The rows are grouped in 4 different ways at once. Each group adds its own fixed numbers to the row, and there is some noise. The rows also spread widely along 12 directions, which tell nothing about the answers.
In the rows, 128 means zero.
Some rows, each with its group in each grouping after it:
[ 80  78 165 159 205  78 175 126  78 144 107  97 114 117 123 114 131 137
 119 159 195 146 119 150 156] -> Q_225 Q_489 (3) C
[143 107 135 158 142 156 108 141 122 108 149 147 138 117  75  94 145 124
 111 129 135 133 138 151 134] -> Q_15 Q_583 (1) Q
[148 132 145  81 143 128 143 120 128  77 173  85 108 140 153 135 118 109
 178 185 172 117 111 127 202] -> Q_225 Q_908 (0) G
[146 105 111  75 158 124 160 120 124 104 163 109 124 152 158 106 136 145
 117 157 167 120 105 108 181] -> Q_763 Q_583 (2) C
[162  71 182  75 141 133 126 124 130  87 110 181 114 124 180  76  99 162
 140 132 106 126  67 103 162] -> Q_763 Q_999 (1) G
[133  87 128 154 199  95 142 117  95 112  55 117  93 103 119  93 113 144
  81 145 157 133 143 116 152] -> Q_988 Q_489 (2) Q
[111  83 103 166 155  87 186 112 147 123  99 140 112 152  87 136 153 163
 117 120 127 141 139 130  98] -> Q_15 Q_908 (4) G
[144  94 117 134 162 182 102 171 114  98 130 123 140  87 123  78 153 102
  80 142 141  69 106 119 167] -> Q_988 Q_999 (0) Q
[ 51 116 140 159 143  87 142 117  94 151 173 130 128 168  76 182 159 115
 132 133 134 173 153 131 116] -> Q_988 Q_908 (3) G
[143 119 113 107 148 153 141 148 145 129 145  93  95 147 170 159 166 120
 121 130 124 102  89  98 171] -> Q_225 Q_489 (5) G
[ 94  76 138 145 198 125 183 124  94 146  76 102  96 132 162 112 132 128
 102 131 176 134 110 112 154] -> Q_15 Q_908 (4) Q
[112 111 134 118 131  97 140 156  78 123 185 144 126 209 110 106 128 128
 156 163 124 173  89 148 147] -> Q_988 Q_489 (5) Q
[151 120 141 173 189 120 113 109 115  93  82  97  99  73  79 133 134 109
 100 128 132 110 164 120 165] -> Q_15 Q_999 (3) G
[123 120 190 161 172 201 108 128  99 148 102 102  97 104 183 141 109 113
 121 125 153 155 148 118 147] -> Q_988 Q_583 (1) C
[112 125 144 173 148 137 166 165 138 157 142  98  96 171 144 175 164 127
 190 121 110 131  85 151 129] -> Q_15 Q_908 (1) G
[100  99  96 122 131  77 120 158 103  87 113 127 105 161 111 106 124 114
 105 155 121 127 142  96 123] -> Q_225 Q_999 (4) G
[101 129 147 162 198 126 123 127  49 119 122  64  99 111 116 168 147  51
  97 158 143 119 131 104 206] -> Q_988 Q_489 (3) C
[ 89  84 109 149 161 111 166 115 110 138 109 134 110 151 129 156 150 129
  78 116 104 131 121  90 118] -> Q_988 Q_999 (5) C
[158 129 145 164 156 195 142 105 147 100 123  99 123  99 149 163 126 113
 158 149 135 108 134 141 140] -> Q_988 Q_999 (1) C
[152 146 137 181 169 160 123  94 121 149  97 101  87 116 110 164 145 125
  92  78 101 148 175 120 152] -> Q_225 Q_999 (2) C
[131 132  93 118 153 140 141  72 142  78 187  85 155 113  78 142 146 118
 127 181 206 119 183 133 157] -> Q_763 Q_583 (3) Q
[137 121 157 153 181  92 113 162 116  82  74 102  71 100 126 133 111 110
 145 160 102  95 109 109 167] -> Q_15 Q_583 (1) Q
[ 72 109 113 199 170  98 166 153 108 145 149  98 128 144  63 175 192  89
 114 134 112 110 119 133 125] -> Q_15 Q_583 (4) C
[102  62 105 142 154 159 186  99  93 108  90 130 124 143 136 127 159  83
  59 124 136 120  93  75 147] -> Q_15 Q_489 (0) G
[146 101 116 124 148 201 121 143 101 129 160 130 134 137 136  90 159 115
  70 112 150 128 131 123 170] -> Q_988 Q_908 (0) C
[142  91 138 127 148 189  88 149 112  64 103 132 130  75 145  85 113  80
  92 163 150  88 142  98 154] -> Q_988 Q_908 (4) G
[ 97  92 103 129 166 105 197 143 148 168 147 117 109 179 151 153 177 182
 126 119 142 134 102 125 124] -> Q_988 Q_908 (4) C
[136 111 130 183 155 127 103 161 140 141 128 141 116 115  74 107 159 169
  94 103 115 139 164 154 109] -> Q_225 Q_583 (3) C
[144 115 145 117 174 130 135  80  66  66 124 108 120 117 115 117 114  70
 107 165 146 122 136 106 216] -> Q_763 Q_908 (3) C
[187 125 115  91 134 157 141 136 151 104 199 139 133 158 125 107 159 154
 158 141 131 121  92 158 188] -> Q_988 Q_908 (1) Q
[123 100 138 158 184 151 159  90 104 123  46  96  77 112 175 144 116 112
  87 121 153 138 160  99 152] -> Q_225 Q_908 (1) C
[119 146 136 155 148 218 154 134 124 149 178  77 127 165 171 162 143 121
 175 153 181 152 124 159 134] -> Q_988 Q_583 (3) Q

New rows. What belongs after each?
[100  76 164 172 179 159 147 132 140 130  97 120 127  62 150 125 137 125
 116 138 166  91 126 140 124] -> Q_225 Q_908 (1) C
[117  71 128  92 141  85 162 114 115  78 136 164 124 153 125 108 128 139
 101 151 108 118  86  86 151] -> Q_763 Q_583 (0) C
[167 154  67 110 149 114 159 115  95 112 159  84 102 202  99 109 155 118
 104 144 157 157 144 138 197] -> Q_225 Q_583 (2) Q
[139 131  93 128 141  99 170 136 127 126 157 120 102 202 108 150 167 150
 145 124  83 134  85 129 157] -> Q_988 Q_999 (0) Q
[119 103 120 159 192  86 118 165  86 109 106  80  98 101  95 120 146 101
  91 151 155  99 139 117 175] -> Q_15 Q_489 (1) C
[ 96  78 142 141 176 116 137 142  82  95 115 131 120 107 116 114 136  92
  80 150 132 104 106  95 159] -> Q_15 Q_583 (3) C
[102 107  96 173 142 163 132 155 113 145 169 117 137 147  93 151 194 102
  83 116 116 118 127 123 126] -> Q_988 Q_489 (0) C
[152  97 142 173 148 122 141 172 147  80 107 137 120 120 117 103 108 143
 173 163  93  93  92 155 105] -> Q_15 Q_999 (5) C
[109  76 137 151 169 181 143 190  71 144 113 110 124 139 176  76 144  97
  96 129 159 114  80 129 153] -> Q_15 Q_999 (1) C
[129  65 125 199 164 159 167 168 112  99  95 145 149 111 110  67 137 124
 114 158 138  96 105 172 103] -> Q_988 Q_908 (0) C
[113 136 140 149 171  64 133 158  91 119 120  80  74 162 120 156 113 115
 161 154 111 137 124 120 158] -> Q_15 Q_999 (5) C
[146 111 104 165 135  81 162 128 111  76 141 141 125 177  50 122 141 119
 148 157  90 139 115 150 134] -> Q_15 Q_489 (4) C
[140  90 133 111 149 120 145 112 126  76 121 156 121 118 116  96 124 126
 119 151 124 112 108 121 167] -> Q_225 Q_908 (4) Q
[109  60 157 103 157  91 107 139 119  67 130 177 134  73  94 100 133 112
  91 148 116  83  96  87 165] -> Q_15 Q_908 (3) G
[147 102 160 106 201  90 114 156  96 142 105 116  80 113 143  99 133 160
  90 115 122 128 110 105 202] -> Q_988 Q_999 (4) C
[181 162 182 130 156 183 117 131 114 140 166  90  94 133 157 158 143 107
 166 118 106 137  91 144 221] -> Q_225 Q_489 (2) C
[114 110 172 147 182 160 124 128 128 132 119  79 117  89 158 131 117 135
 157 156 192 120 140 135 146] -> Q_763 Q_489 (4) Q
[ 92  66 141 103 140 128 122 173 164 123 136 141 119 111 170 126 153 157
 109 129 123  84  80  76 114] -> Q_763 Q_583 (0) G
[114 107 139 169 162 145 141 146 144 151 171 129 147 103  85 143 194 140
 118 106 118  98 103 161 141] -> Q_225 Q_999 (3) C
[ 79  82 179 136 145 138 126 110  79  81 135 158 144 112 119 123  91  75
 126 185 137 133 113 109 132] -> Q_988 Q_583 (5) Q
[ 61  61 173 137 194  66 182 138  76 138 126 139 120 134 130 125 137 137
 117 161 147 138  73 125 149] -> Q_988 Q_583 (3) C
[138 122 133  80 171 115  88 164  91 113 118  96  69 125 161 103 128 113
  86 130 137 109 123  82 219] -> Q_225 Q_908 (0) Q
[ 72  53 105 124 134  88 167 137 136  79 126 151 136 134 113 115 134 128
 112 166 152 103 113  97  97] -> Q_15 Q_908 (0) G
[158 100 160 121 176 117 129 136 103  98 108 127 100 111 139 105 132 122
 117 131 105 101  93 117 199] -> Q_763 Q_908 (1) C
[126  94  96 115 147 153 156  90 119  89 133 125 134 135 137 130 124 117
  89 154 161 125 148  99 135] -> Q_988 Q_999 (5) C
[ 97  82 119 159 152 136 164 180  98 162 126 140 119 182 149  85 155 157
 112 115 145 155 105 156 109] -> Q_225 Q_908 (3) C
[130 135 128 176 179 133 177  68 109 134 125  76 109 135  93 178 149 108
 131 125 157 153 166 141 162] -> Q_15 Q_999 (1) C
[164 115 121 110 188  82 112 183  97  96 106  90  78 130 137  90 132 128
  98 151 107  89 100 100 201] -> Q_763 Q_583 (5) C
[173 150 117 122 156 133 104 118 156  96 153 104 104 113  92 136 139 150
 135 139 138 118 170 131 172] -> Q_988 Q_908 (0) Q
[161 125  87 166 159 140 187 118  92  75 148  89 135 154  76 117 155  76
 129 165 144 107 117 159 185] -> Q_15 Q_908 (0) C
[182 126 164 159 156 112 116 131 129  77 118 116 110 113  82  99 102 140
 179 165 138 141 144 167 154] -> Q_15 Q_489 (4) G
[120  90 128 168 160 150 153 158 126 117  99 109 119 131 162 105 124 134
 142 149 152 111 120 144 109] -> Q_763 Q_908 (1) C
[ 92  99 139 114 161 116 174 138 129 121 144  89 109 149 167 157 130 124
 154 170 174 124  97 107 139] -> Q_15 Q_583 (5) G
[160 154 149 134 147 115 128 147  96 124 167 110  91 178 112 144 148 108
 163 125  85 145 102 156 202] -> Q_225 Q_908 (1) C
[190 146  77  97 181  70 156  98 136  92 134  67  82 154 110 132 131 171
 127 158 171 136 169 130 195] -> Q_988 Q_999 (1) C
[ 81  76 124 124 161 138 176 100 122 155 156 133 136 137 123 147 182 137
  77 111 163 138 119 108 145] -> Q_988 Q_908 (0) G
[139 124 121  96 116 143 104 130 137 106 171 123 106 166 152 145 126 141
 134 133 113 141 134  87 147] -> Q_763 Q_489 (0) C
[111 103 140 123 144  89 132 170  97 106 168 135 122 168 113 104 121 135
 150 167 131 136 106 142 148] -> Q_988 Q_908 (0) C
[105 118 189 157 145 131 115 184  93 138 122 141  92 158 156 121 112 113
 175 135  83 140  77 145 138] -> Q_225 Q_908 (5) Q
[121 108 171 144 136 190  93 134 144 106 149 147 133  85 137 151 130 110
 122 136 109 110 133 105 125] -> Q_988 Q_583 (4) C
[127 112 183 144 175 144 125 133  76 146 147 114 124 131 116  84 130 131
 134 126 167 156 125 166 184] -> Q_763 Q_908 (0) Q
[179 126 120 130 167 187 144 156 113 108 132  78  99 140 172 126 148  98
 137 143 140 103  87 126 201] -> Q_15 Q_489 (1) C
[166 145 133 173 156 127 144 156 158 128 108 107  89 158 127 145 141 162
 195 119  64 113  96 154 129] -> Q_763 Q_999 (4) Q
[171 131 159 184 198 158 102 162 100 170 112  91  95  97 103  91 169 139
  89  84 148 137 160 177 192] -> Q_225 Q_908 (1) C
[152  89 149 109 151 175  88  84 134  69 106 150 132  66 141  96  91 136
  87 134 151 117 175  86 141] -> Q_763 Q_999 (3) C
[129 119 165 147 176 188 147 129  85 162 113  97  96 142 175 120 137 112
 128 111 158 155 113 147 182] -> Q_225 Q_908 (1) Q
[115  90 157 174 207 173 101 150 118 146  85 105 106  35 139 139 167 101
  52 102 133  71 137 101 165] -> Q_988 Q_908 (1) C
[181 121 155 148 179 183 175  87 143 163 133 111 115 137 136 129 162 176
 127  89 140 158 124 156 171] -> Q_763 Q_583 (4) C
[119 113 134 147 179  30 131 142  90  93 126 111  94 124  63 142 137 109
 123 159 102 113 113 113 176] -> Q_15 Q_489 (2) C
[ 69  67 126 154 164 151 140 122  98 144 123 138 150 109 108 108 162 106
  65 115 161 117 140 109 125] -> Q_763 Q_908 (4) Q
[114 121 123 137 182 152 135 119  65 177 143  89 104 161 129 125 167 116
  74 109 179 176 147 127 187] -> Q_988 Q_489 (1) Q
[126 149 175 143 121 136  70 128 125 100 179 141 115 126  80 158 118 111
 170 130  96 147 155 128 150] -> Q_15 Q_908 (0) Q
[139 125  69 138 158  75 165 130 115 118 152 118 104 178  65 140 195 134
  78 122  98 128 121 124 171] -> Q_225 Q_583 (3) C
[ 95 111 146 124 189  70 117 137 113 149 169  89 109  97  90 155 167 129
  95 135 162 113 136 118 189] -> Q_225 Q_489 (5) C
[155 141 109 151 199 125 164 152 141 160 124  52  70 140 138 171 186 147
 127 101 128 101 113 127 195] -> Q_15 Q_908 (0) C
[ 71 104 136 174 160  96 142 179  97 135 151  88 122 149 114 155 161  95
 149 157 119 101  90 127 133] -> Q_763 Q_489 (0) C
[ 65  92 176 149 162 143 144  87 124 116 158 126 149  76  98 174 137  94
 137 147 169 113 133 117 144] -> Q_15 Q_908 (0) Q
[ 73 102 190 142 189 156 114 148  92 153 124  94 103  96 187 148 114 119
 130 147 181 133 134 113 151] -> Q_988 Q_908 (3) C
[122  97 167 140 152 102 110 149  97 104  63 135  77 146 167 104  72 150
 136 136  95 149 127  94 120] -> Q_763 Q_999 (0) C
[130 105 108 149 159 173 130 151 100 105  71  97  97 127 180 101 110  99
  94 144 144 108 133 101 135] -> Q_225 Q_999 (2) C
[120  99 118 177 168 137 212 123 113 161 114 120 109 187 135 135 163 158
 124 110 126 156 105 154 129] -> Q_988 Q_908 (0) C
[121 111 145 105 150  57 129 150 114 134 174 133 104 179 108 113 124 187
 143 149 152 180 138 146 142] -> Q_988 Q_583 (1) C
[112 120 119 172 172 114 125 137 110 112 115  70 112 117 107 143 134 106
 124 163 160 116 167 124 139] -> Q_763 Q_489 (4) C
[136 142 162 172 164 199  61 166 123 141 172  98 134  71 103 136 155 105
 104 122 141 112 166 144 153] -> Q_988 Q_583 (2) C
[115  96 173 146 148 129  64 143  86 118 153 196 129 101  68 117 148 109
  69  96  60 134 132 109 161] -> Q_988 Q_908 (3) C
[158 144  77 117 182  83 143 128 102 114 134  79  88 171  99 111 145 155
 109 149 171 152 167 139 186] -> Q_988 Q_908 (3) Q
[ 76  82 139 125 151  80 133 125  91 124 151 154 121 146  95 131 139 131
  92 133 128 148 137 102 141] -> Q_988 Q_908 (0) C
[ 99 118 136 156 163  69 194  74 120 126 138 117 120 156  69 163 141 138
 159 143 136 157 132 155 142] -> Q_225 Q_999 (4) Q
[128 126 127 105 152 140  94 137 110  94 152  93 110 115 133 140 135  91
 113 157 159 114 153  98 182] -> Q_988 Q_908 (1) G
[158 109 142  84 159 125 120 115  93 104 171 127 114 138 119 111 132 116
  99 137 143 141 115 105 214] -> Q_15 Q_489 (5) C
[148  93 131 196 189 211 137 171  57 127  86 104 131 103 129  68 160  64
  59 124 127  91  94 142 179] -> Q_988 Q_999 (0) C
[166 101 142 162 165 181 183 103 124 119 137 111 140 120 113 122 168 112
 138 133 156 125  89 165 176] -> Q_15 Q_489 (1) G
[175 124 102 156 162 144 153 130 114  71 134  92 122 113  89 125 169  74
 110 158 112  70  98 134 202] -> Q_225 Q_489 (0) C
[172 114 157 109 194  66 150 117  80  99 125 101  89 130 105  92 124 135
 124 152 149 137 105 143 240] -> Q_225 Q_489 (0) C
[134 105 160  98 157 123 139 129  67  78 122 123 109 152 169 100  96  87
 152 180 124 126  63 103 197] -> Q_763 Q_489 (2) Q
[ 64  75 148 112 156  91 148 142  98 157 159 130 123 155 132 145 167 123
 103 126 129 131  78  91 148] -> Q_763 Q_489 (5) G
